The rows of a group lie close to one hidden flat surface of 8 dimensions, which passes through zero. Surfaces can cross.
In the rows, zero is written as 100.
Known rows, each followed by its group:
95 97 92 88 83 115 90 44 81 59 81 109 71 136 77 => safa
66 98 100 98 99 94 76 152 90 116 86 76 103 83 84 => fasud
129 144 73 58 83 122 120 94 139 73 91 119 105 163 73 => safa
89 71 89 106 75 115 100 40 84 99 56 126 97 84 66 => safa
78 92 125 116 81 59 94 112 77 111 108 77 86 106 98 => sereb
82 105 103 108 87 77 106 135 94 119 110 87 124 108 134 => lita
138 95 113 85 126 113 70 100 83 106 119 78 121 117 113 => dakef
83 69 80 123 82 91 131 115 91 108 127 129 50 82 96 => Bufat
88 114 120 144 83 103 49 66 108 115 122 70 97 126 121 => sereb
111 92 85 71 41 94 120 94 106 64 89 123 91 110 105 => Bufat
80 62 68 107 116 115 133 99 44 111 113 127 90 75 107 => kasag
101 107 85 101 73 121 84 98 104 98 101 100 112 106 112 => sereb
128 128 117 110 142 118 108 117 162 113 126 97 93 91 46 => safa
74 95 78 110 61 93 83 102 97 131 90 94 79 110 99 => lita
68 106 108 87 87 101 93 113 111 85 94 99 101 108 99 => fasud
90 107 134 111 105 102 77 104 115 108 105 80 111 94 87 => tepaf
112 121 74 88 120 115 86 82 107 103 63 107 101 97 86 => sereb
116 107 129 122 94 42 84 25 130 114 117 90 67 137 147 => dakef
122 69 118 100 135 113 115 100 68 107 135 96 109 97 77 => tepaf
154 111 82 13 120 131 71 105 100 25 85 111 87 109 134 => fasud
82 115 131 99 106 120 91 122 127 101 124 87 149 107 102 => kasag
75 117 81 87 95 91 76 95 100 104 68 95 79 122 107 => lita
141 128 98 94 93 111 78 124 154 107 111 78 93 100 68 => kasag
99 65 169 136 140 56 88 104 70 105 137 65 105 79 104 => kasag
73 70 112 64 87 108 132 114 111 17 125 137 51 83 105 => fasud
112 83 93 107 135 85 73 116 70 116 87 80 76 62 77 => sereb
84 115 91 99 92 73 86 118 88 89 98 83 65 130 122 => fasud
95 134 84 125 106 92 104 92 120 106 99 99 90 121 133 => lita
103 119 103 107 91 105 65 104 130 122 97 79 94 111 66 => dakef
68 105 103 122 77 153 58 73 136 98 108 103 104 83 98 => sereb
65 117 119 106 67 101 75 124 130 127 115 75 106 121 65 => dakef
125 87 88 90 106 108 115 118 89 109 106 110 94 83 90 => Bufat
135 115 72 85 71 100 101 118 104 71 67 98 90 81 113 => dakef
80 109 161 77 125 98 85 118 141 104 93 92 145 81 63 => safa
96 117 139 98 71 78 137 117 126 77 148 96 130 150 131 => sereb
86 102 102 95 97 104 110 88 96 100 100 106 117 113 113 => kasag
114 86 87 97 83 71 140 70 77 111 115 114 98 142 124 => lita
58 96 101 95 88 127 103 91 126 97 107 130 106 78 100 => Bufat
72 105 87 114 109 109 100 100 98 113 103 109 97 91 116 => Bufat
100 88 74 125 95 96 103 103 92 121 108 105 71 78 106 => lita
110 128 120 129 114 139 90 114 118 86 95 80 149 79 97 => tepaf
77 96 134 84 138 125 73 133 114 96 122 88 124 68 109 => safa
104 123 104 93 85 92 142 128 141 73 96 117 85 103 57 => sereb
106 101 87 87 97 86 104 115 88 119 80 92 81 114 62 => tepaf
94 85 108 97 104 104 83 127 85 89 95 83 108 73 99 => safa
84 102 115 127 106 82 87 115 116 116 108 85 108 82 107 => safa
75 124 104 84 114 123 80 116 119 95 79 100 126 87 111 => lita
116 96 95 107 162 103 137 69 99 101 119 125 95 80 139 => lita
130 99 95 83 80 113 121 74 93 124 109 112 161 140 103 => tepaf
131 93 91 101 105 93 102 78 105 113 110 109 91 102 99 => kasag
112 103 106 126 89 100 79 84 86 106 107 75 111 115 112 => kasag
53 116 109 121 124 136 89 118 130 117 125 103 89 82 80 => kasag
101 105 107 169 102 81 74 125 102 108 140 59 61 84 119 => fasud
82 121 63 102 42 86 144 141 104 71 64 115 86 96 88 => dakef
120 116 116 66 65 69 82 52 104 71 54 93 127 145 141 => Bufat
109 114 102 103 103 118 102 101 108 98 102 95 124 125 86 => tepaf
98 111 95 100 113 130 109 105 92 69 123 100 103 124 101 => tepaf
106 92 97 101 93 88 111 114 83 101 112 102 96 99 105 => dakef
86 79 110 119 115 104 97 79 100 93 130 111 81 80 124 => fasud
102 103 75 119 88 114 106 83 96 112 107 112 108 104 129 => fasud
100 157 77 105 104 85 80 82 118 128 67 78 122 139 133 => Bufat
99 89 104 110 110 122 109 84 94 74 118 119 115 80 134 => tepaf
90 113 95 114 115 91 77 113 80 101 86 77 96 109 121 => Bufat
87 115 97 131 115 100 112 153 83 63 85 82 86 67 70 => dakef
79 99 117 99 82 123 105 124 102 63 123 95 106 110 79 => Bufat
71 97 75 100 89 122 82 108 86 100 111 110 94 96 153 => fasud
66 108 62 96 101 119 60 98 105 121 65 115 58 74 92 => lita
117 73 84 84 66 78 86 134 89 107 83 100 86 53 128 => tepaf
88 97 103 79 98 107 90 81 86 74 104 101 102 125 125 => safa
74 76 126 116 109 79 120 128 84 89 101 103 96 63 101 => dakef
106 96 75 116 99 112 102 97 93 111 108 108 82 90 89 => kasag
84 78 120 93 115 88 114 92 89 107 102 109 113 90 103 => sereb

New rows, each followed by its group:
96 115 72 152 115 70 124 130 97 131 134 86 83 89 166 => lita
88 110 83 91 108 93 133 46 97 119 81 130 99 142 85 => tepaf
112 66 74 56 108 134 123 147 58 82 89 125 139 56 105 => dakef
121 102 117 84 97 77 109 95 110 91 107 95 107 123 114 => kasag
93 104 87 68 74 79 135 101 75 66 70 114 109 128 120 => kasag
89 96 100 83 79 111 124 101 108 86 106 122 119 111 111 => sereb
114 126 36 66 129 106 90 117 93 95 45 109 64 90 113 => lita
90 139 71 67 115 113 78 126 110 88 53 90 103 101 116 => lita
98 91 65 91 99 82 117 72 73 137 95 117 98 130 133 => fasud
75 85 82 93 96 116 103 110 75 92 92 117 96 76 122 => Bufat
85 101 122 95 103 102 82 109 102 100 118 79 98 127 89 => tepaf
114 116 87 100 79 78 102 79 78 79 96 88 70 148 102 => safa
83 127 101 102 159 110 83 150 120 101 85 82 108 55 129 => lita
70 85 74 114 111 119 92 84 83 109 94 117 65 72 89 => kasag
103 93 78 63 92 64 90 117 58 113 70 88 76 122 97 => lita
83 85 118 82 104 102 83 100 100 102 120 102 101 101 102 => tepaf
110 114 86 90 90 89 97 121 96 106 79 89 89 119 71 => tepaf
117 105 102 84 89 80 107 143 101 115 82 83 126 85 95 => safa
105 103 35 100 96 125 111 58 116 120 95 141 47 99 89 => kasag
89 133 112 108 71 70 87 124 122 52 103 76 58 135 101 => fasud
139 94 98 103 72 43 102 92 104 94 105 92 62 112 134 => dakef
105 115 111 93 124 45 127 95 81 107 85 92 90 141 107 => sereb
140 94 72 110 119 116 140 92 66 84 120 117 100 105 106 => tepaf
101 103 116 113 112 64 79 69 104 116 88 85 91 101 120 => Bufat
91 105 125 98 113 93 97 132 114 92 114 89 104 93 93 => kasag
100 108 55 95 87 109 126 120 91 99 96 116 81 111 94 => kasag
60 121 81 107 66 110 113 71 119 87 117 125 94 139 142 => fasud
106 130 85 101 128 85 97 98 109 103 57 92 78 103 65 => sereb
61 86 122 97 87 73 45 152 117 86 86 76 50 46 99 => tepaf
112 104 110 90 108 76 105 96 119 92 97 101 89 104 100 => kasag
80 91 100 98 107 105 80 61 101 108 90 117 72 104 85 => lita
111 99 125 91 106 76 112 116 88 92 105 84 113 115 105 => lita
105 126 112 86 98 114 86 114 97 66 95 76 135 129 93 => Bufat
124 81 99 109 85 61 123 84 72 105 109 94 77 133 95 => lita
129 84 93 91 96 113 127 98 101 77 107 119 96 85 91 => fasud
85 102 126 106 100 73 105 66 110 111 97 103 104 121 101 => safa
108 106 117 111 80 75 84 93 119 134 82 81 122 94 96 => tepaf
63 99 112 94 82 105 55 93 70 61 85 78 111 113 139 => safa
21 86 85 128 114 121 124 129 56 100 120 110 98 90 103 => kasag
113 117 82 127 81 91 114 95 117 116 96 100 78 111 81 => safa
133 108 93 105 144 111 96 71 78 91 110 93 96 122 114 => dakef
105 106 73 75 70 143 53 47 115 96 48 118 110 87 97 => kasag
124 146 81 93 108 127 79 109 134 62 61 93 84 102 72 => lita
82 86 107 124 98 63 70 100 68 122 84 73 77 95 91 => sereb
98 72 97 92 80 76 90 118 97 90 98 110 67 59 138 => tepaf
59 93 115 124 89 94 72 79 75 100 98 90 103 102 151 => safa
73 83 124 96 123 54 114 73 82 122 101 104 74 125 91 => fasud
104 108 88 90 94 100 98 83 118 99 82 111 82 104 93 => kasag
133 88 100 100 115 92 98 87 108 111 113 104 81 88 92 => kasag
58 123 109 101 109 95 74 82 88 88 83 87 116 120 137 => Bufat
97 144 90 88 79 87 72 126 115 68 84 73 80 139 111 => fasud
96 99 117 126 69 86 99 121 108 90 128 75 86 102 91 => sereb
130 96 101 98 108 103 66 127 102 117 104 80 82 72 71 => dakef
110 79 121 88 108 100 69 137 103 123 84 84 126 50 77 => tepaf
113 122 84 101 103 119 71 95 99 138 75 84 146 107 106 => fasud
64 100 94 135 80 104 89 98 99 117 98 95 112 79 130 => safa
101 102 82 140 55 80 136 121 94 115 104 95 80 108 75 => fasud
115 108 73 114 120 116 115 121 103 128 114 100 103 101 80 => Bufat
126 104 69 129 78 105 112 85 109 102 110 104 64 107 97 => lita
81 96 146 83 101 80 95 100 94 76 79 82 137 104 117 => kasag
98 117 121 167 152 80 117 55 114 129 74 100 118 69 72 => tepaf
97 98 100 139 120 110 96 109 102 126 139 92 83 98 88 => kasag
102 115 91 104 94 88 97 111 98 94 106 82 94 117 118 => safa
120 91 87 61 112 103 120 115 90 93 110 115 107 103 116 => safa
78 87 138 87 131 62 109 78 118 94 99 114 82 91 97 => kasag
113 116 100 94 145 117 108 125 120 104 152 100 86 101 116 => safa
77 90 103 93 92 97 95 87 98 90 90 111 99 87 117 => Bufat
110 100 92 96 80 54 121 115 88 114 87 93 114 114 124 => safa
108 90 132 52 121 82 119 65 109 93 89 119 112 128 70 => safa
102 96 85 129 90 111 109 103 110 122 101 106 94 65 77 => safa
94 87 93 89 91 96 127 93 99 98 91 123 94 91 86 => sereb
118 78 75 99 98 111 120 94 87 127 95 116 127 79 88 => fasud
142 117 122 83 113 87 59 105 110 98 61 64 135 102 90 => Bufat
44 112 70 76 43 83 91 71 81 123 33 111 116 143 111 => sereb
91 123 89 109 122 102 116 79 97 106 79 110 85 114 67 => tepaf
108 92 91 45 106 102 119 132 105 80 76 128 96 74 88 => kasag
94 82 100 104 109 106 97 90 102 117 104 113 86 75 83 => dakef
124 92 77 79 111 99 98 152 72 88 122 96 94 101 136 => safa
75 124 96 121 79 127 102 112 161 124 118 110 98 96 75 => Bufat
46 94 129 130 122 103 105 111 113 103 107 99 97 73 71 => dakef
86 101 127 94 90 64 118 117 93 92 112 96 117 125 113 => sereb
118 138 105 175 108 87 118 60 116 94 97 85 110 112 123 => tepaf
101 99 116 128 114 94 105 106 105 103 118 94 97 87 105 => lita
99 83 126 107 149 129 90 112 122 110 121 107 99 43 54 => safa
99 85 100 107 106 137 79 94 98 113 110 98 133 78 104 => kasag
113 89 88 85 80 92 96 82 66 72 83 99 85 133 94 => safa
63 80 121 92 127 74 130 56 94 119 90 133 88 96 89 => sereb
133 97 117 137 119 95 84 111 103 91 119 72 82 77 89 => fasud
103 83 105 110 123 108 85 84 97 99 100 107 79 76 81 => lita
64 97 148 73 125 97 98 84 134 94 98 109 119 88 100 => kasag
60 103 119 86 104 89 105 83 104 109 81 103 118 103 102 => sereb
83 61 100 99 110 72 98 98 83 98 105 117 46 54 118 => tepaf
79 106 98 107 102 102 108 123 92 95 104 95 97 102 96 => kasag
